The groups are shells around one centre, one inside the other: the same stretched ball of 7 dimensions in 7 sizes.
In the rows, zero is written as 128.
Some rows, each with its group after it:
[114 153  95 125 154 154 145 124 122 130 141 168 144 141 148 105  97  85]
(4)
[121  97 146 106  87 108 107  91 165 128 114  69  82 155 112 128 148 169]
(1)
[138 138 134 142 145 113 139 158 118 110 172 138 175 115 185 180 123 159]
(1)
[117 142 133 165 156 133 126 136  84 100 168 184 169 102 151 176 105 125]
(0)
[ 81  98 130 162 174 141 147 121 139 107 107 164 119 166  97 138  90 107]
(5)
[ 95 138 130 153 171 149 142 129 115 115 135 181 151 133 126 145  93  82]
(1)
[132 138  89 159 158 147 128 111 102  98 138 169 122 164 132 121 115 121]
(0)
[112 149  97 137 168 160 145 130  87 127 118 184 126 127 127 114  72  91]
(3)
[105  99 165  75  91 116 119 108 160 163  64  53  57 135  86 122 115 147]
(5)
[136 125 142 109 101 104 120 128 147 127 158  92 140 121 167 155 143 171]
(0)
[145 166 126 105 133 139 129 124 154 136 130 101 133 166 151 127 155  92]
(5)
[110 154 103 155 161 146 141 129 115 106 190 200 191 122 173 137 105  90]
(3)
[ 97 115 139 157 168 129 149 138 153 106 143 152 159 158 140 160 115 112]
(0)
[ 95  93 151 121 104 124 106  91 118 131  92 111  70 121  77 132 102 152]
(3)
[167 208 115 112 119 139 111 137  69 132 191 155 181  74 196 153 134 108]
(3)
[102 107 168  83  96 112 126 122 163 158  99  71  98 117 116 139 115 145]
(2)
[164 175 139  88  72 118  89 116  78 145 165 103 134  61 168 152 140 157]
(6)
[119 109 155  89  75 108 103 100 141 146 116  73  88 111 117 133 130 168]
(2)
[123 159 131 109 130 140 128 136  85 145 132 149 136  82 144 141  89 113]
(0)
[148 179  88 142 144 154 118 114  74 111 168 181 150 122 159 124 119 102]
(2)
[111 130 108 154 184 142 162 149 135 109 137 169 156 162 152 139  97 107]
(4)
[144 199  83 157 173 164 134 138  57 107 188 221 190 105 182 138 101  76]
(0)
[112 128 112  99 126 141 137 110 151 145 104 114  97 157 121  93 108 110]
(0)
[164 203 121  83  81 139  93  97 116 146 179 110 151 104 175 119 169  92]
(6)
[ 94 100 125 135 143 144 127  97 128 123  75 132  68 167  71 111  96 116]
(1)
[164 188  93 108 144 145 139 146 107 135 153 138 155 132 186 124 126 105]
(6)
[100  65 170 133 106  96 114 114 138 116 103  88  84 126  97 170 114 202]
(4)
[131 154  93 162 154 147 124 116  81  97 171 193 155 127 153 135 110 115]
(4)
[126 174  93 140 191 167 158 146 112 124 130 181 154 161 151 119  99  58]
(1)
[119 105 113 156 148 123 134 122 128  97 141 144 126 158 138 143 116 158]
(5)
[112 134 140 103 128 125 143 137 158 143 136 113 145 129 155 137 116 117]
(4)
[169 182 100  88 105 137 116 117 117 142 151 106 129 130 173 110 147 121]
(1)
[ 97 124 109 132 156 140 154 138 123 128 136 169 144 123 146 124  73 116]
(6)
[129 173 110 123 152 153 138 122 142 127 152 149 158 158 157 118 135  66]
(2)
[135 169  99 141 138 147 119 117  77 113 175 184 158 104 161 132 109 108]
(2)
[113 104 164 112 118 106 130 144 126 138 109  96 112 103 129 170 101 175]
(5)
[125 150  87 147 163 157 136 106 134 107 140 166 133 185 135 102 127  80]
(4)
[146 123 128 138 144 120 129 132 136 107 118 102 112 173 137 155 144 158]
(6)
[167 202 129  92  98 143  93 108  86 145 147 113 130 101 152 134 155  97]
(1)
[132 164 122 117 131 134 133 126 154 126 176 133 175 141 179 134 147  94]
(3)
[128 146 133  89 103 139 111  93 146 148 101  88  87 152 109 106 142 101]
(4)
[102 108 166 110 108 116 118 113 148 137 114  96 108 123 111 150 122 140]
(2)
[133 195  91 122 152 164 136 125 104 131 171 184 174 122 172 110 113  55]
(4)
[102 131 131 125 131 137 130 107 158 126 143 136 139 149 132 124 127  95]
(0)
[137 190 118 118 128 151 116 114 106 131 172 158 166 111 163 130 135  72]
(5)
[ 95  79 125 124 128 129 130 100 142 127  72 109  57 166  77 109  94 153]
(6)
[153 208  90 105 156 166 140 142  86 147 141 164 153 118 170 111 105  63]
(6)
[135 147 146 107 124 129 121 131 113 140 112 105 113 120 131 150 124 128]
(5)
[154 151 120 134 124 130 108 105 131 107 147 112 125 167 144 139 167 129]
(3)
[155 207  54 143 164 182 124 101  80 110 163 202 148 161 155  85 126  47]
(6)
[145 164 103 129 133 151 110 100  96 119 129 144 111 147 125 116 132 102]
(2)
[101  79 161  82  67 105 105  87 163 152  84  52  53 129  86 118 122 177]
(6)
[143 153 111 107 124 148 114  98 122 134  98 107  83 166 110 103 137 104]
(5)
[ 96  56 183 109  87  90 110 113 137 136  77  62  57 110  81 164 103 217]
(3)
[100  80 136 153 135 113 130 113 155  99 131 124 116 163 120 148 121 166]
(4)
[ 88  65 171 148 125  97 126 130 134 110 120 115 113 115 111 184  99 195]
(2)
[151 213 103 107 151 163 136 135 116 141 159 154 172 135 178 119 135  46]
(3)
[ 79  79 118 154 161 132 152 119 153 108 113 154 113 168 108 124  85 135]
(0)
[154 179 116  75  97 140 114 100 163 151 138  81 121 160 155  97 171  88]
(1)
[101 104 138 133 108 122 110  99 111 119 134 136 108 108 111 140 104 155]
(5)
[142 130 167 107  89  94 108 135 130 129 163  83 146  91 169 184 149 184]
(1)
[108  83 166  86  67  96 105 103 146 148 103  59  73 104 107 139 118 197]
(3)
[122 139 107 154 178 143 150 147 108 109 134 171 146 147 147 144  96 115]
(2)

New rows. What belongs after each?
[ 78  87 181  97 106 107 135 127 176 152 105  84 112 115 113 152 103 145]
(6)
[123 156 144 114 137 131 135 150 105 140 141 139 155  90 158 161 101 117]
(1)
[ 88  63 151 123 120 109 133 116 152 128  83  95  74 144  90 138  93 180]
(2)
[109 119 106 168 151 130 135 120 123  90 181 181 166 139 159 144 111 136]
(6)
[ 90 101 164  96 102 115 127 121 145 152 106  97 104 101 113 141  96 146]
(2)
[133 146 164  90  93 113 113 127 139 148 142  84 135 100 153 158 143 139]
(5)
[119 144 130 156 153 137 124 131  78 108 150 176 149 104 137 165 100 123]
(5)
[139 123 132 147 129 115 116 125 108 102 147 126 129 131 145 166 133 171]
(4)
[133 197  86 128 149 172 125 105  95 126 164 189 158 132 153  99 118  46]
(5)
[105 125 124 131 142 139 132 126  88 130 114 159 113 103 117 135  73 130]
(5)
[129 186  91 167 178 168 131 120  83  99 179 218 182 136 159 132 116  57]
(0)
[ 98 137 104 153 189 157 160 131 148 112 131 178 152 181 135 119 102  66]
(0)
[146 173  94 120 111 148 104  89 104 121 166 149 133 132 150 105 142 102]
(6)
[ 91  63 164 100  90 109 111  90 158 143  59  62  37 146  62 124 110 177]
(1)
[111 108 141 103 135 125 145 130 173 143  83  83  92 171 115 125 117 130]
(5)
[ 92  64 129 186 169 114 144 133 124  82 122 159 117 158 113 167  88 184]
(1)
[113 104 126  98 134 129 147 124 173 145  73  81  76 182 109 106 112 132]
(6)
[138 155 128 114  95 131  96  97  95 128 154 128 123 100 138 134 134 132]
(4)
[ 86  85 113 165 191 139 164 139 131 105  91 166 107 174 103 134  68 131]
(6)
[146 149 155  82 102 114 120 144 116 155 117  78 117  95 152 158 124 154]
(6)
[101  83 147 169 146 104 134 143 109  94 147 151 142 110 138 189  93 193]
(0)
[135 181 116 138 154 144 134 152  66 122 177 190 186  77 180 161  94 105]
(6)
[ 99 121 112 169 168 138 142 139  76 102 155 206 156 100 142 154  65 135]
(1)
[124 160 115 148 184 145 158 162 116 116 154 176 181 136 172 155 102  91]
(6)
[148 193  90 128 146 160 124 126  65 126 163 184 156 103 165 122 105  87]
(4)
[102 144 114 134 163 158 141 117 128 127 114 162 125 156 115 113 100  70]
(4)
[109 121 157 129 124 106 134 144 147 120 176 127 177 103 174 178 124 150]
(6)
[137 159 131 135 136 138 114 123  85 119 142 148 136 110 138 155 121 118]
(4)
[ 66  67 162 107 111 116 134 107 174 144  86  96  83 136  85 125  90 146]
(3)
[120 148 131 114 106 130 113 103 135 129 166 130 148 117 151 130 137 111]
(0)
[138 161 156 109 105 117 111 140  86 138 162 126 157  61 166 177 119 145]
(6)
[133 156 115 129 170 144 152 142 157 123 130 130 149 183 156 132 136  84]
(1)
[119 135 140 143 126 117 123 134 107 111 185 156 176  89 171 173 116 148]
(5)
[172 237  79 117 151 174 124 118 101 128 181 170 180 148 188 105 156  32]
(0)
[148 219  89 148 176 172 134 139  62 115 186 217 197 109 182 137 112  47]
(6)
[141 130 109 144 135 131 118 104 135 100 139 124 116 178 134 130 150 138]
(3)
[135 179  74 164 184 173 135 122  63 103 149 217 149 141 142 117  94  71]
(3)
[105  98 145  98 110 113 137 120 183 141 112  80 106 153 129 127 124 149]
(5)
[152 203  86  88 121 171 114  98  93 154 123 142 109 132 135  77 122  58]
(3)
[ 99 104 126  98 116 137 128  99 143 149  73 102  62 151  85  95  95 126]
(3)
[117 161  79 165 177 164 141 116 107  99 170 211 168 156 153 113 106  70]
(5)
[137 153 107 155 161 149 125 113 116 100 137 155 131 175 131 133 139  96]
(5)
[ 74  51 141 186 177 107 160 145 160  83 133 157 141 166 126 174  88 177]
(1)
[161 175 137 101 110 129 108 130  92 139 138 106 129 101 155 153 139 132]
(0)
[143 144 112 154 140 126 121 129  92  98 172 158 155 122 166 159 126 151]
(4)
[132 127 150 100  85 108 106 106 157 132 150  79 125 128 148 143 157 154]
(0)
[102 110 139 133 147 138 130 119 114 127  82 131  86 142  88 137  92 125]
(3)
[173 230  87 120 148 167 119 125  78 127 175 171 172 125 183 120 143  56]
(4)
[102 104 138 162 158 134 126 113 120 102 104 146 104 162  92 151 110 128]
(6)
[162 179 131 115 127 130 117 138 101 128 155 120 152 114 171 160 145 123]
(0)
[ 91  60 148 126 110 108 122 108 128 125  86 103  64 126  85 139  86 197]
(6)
[151 190 112 119 141 153 120 129  75 133 140 154 140 109 151 135 118  92]
(5)
[118 135 145  62  78 130 111  92 163 170  94  64  77 134 108  97 134 111]
(3)
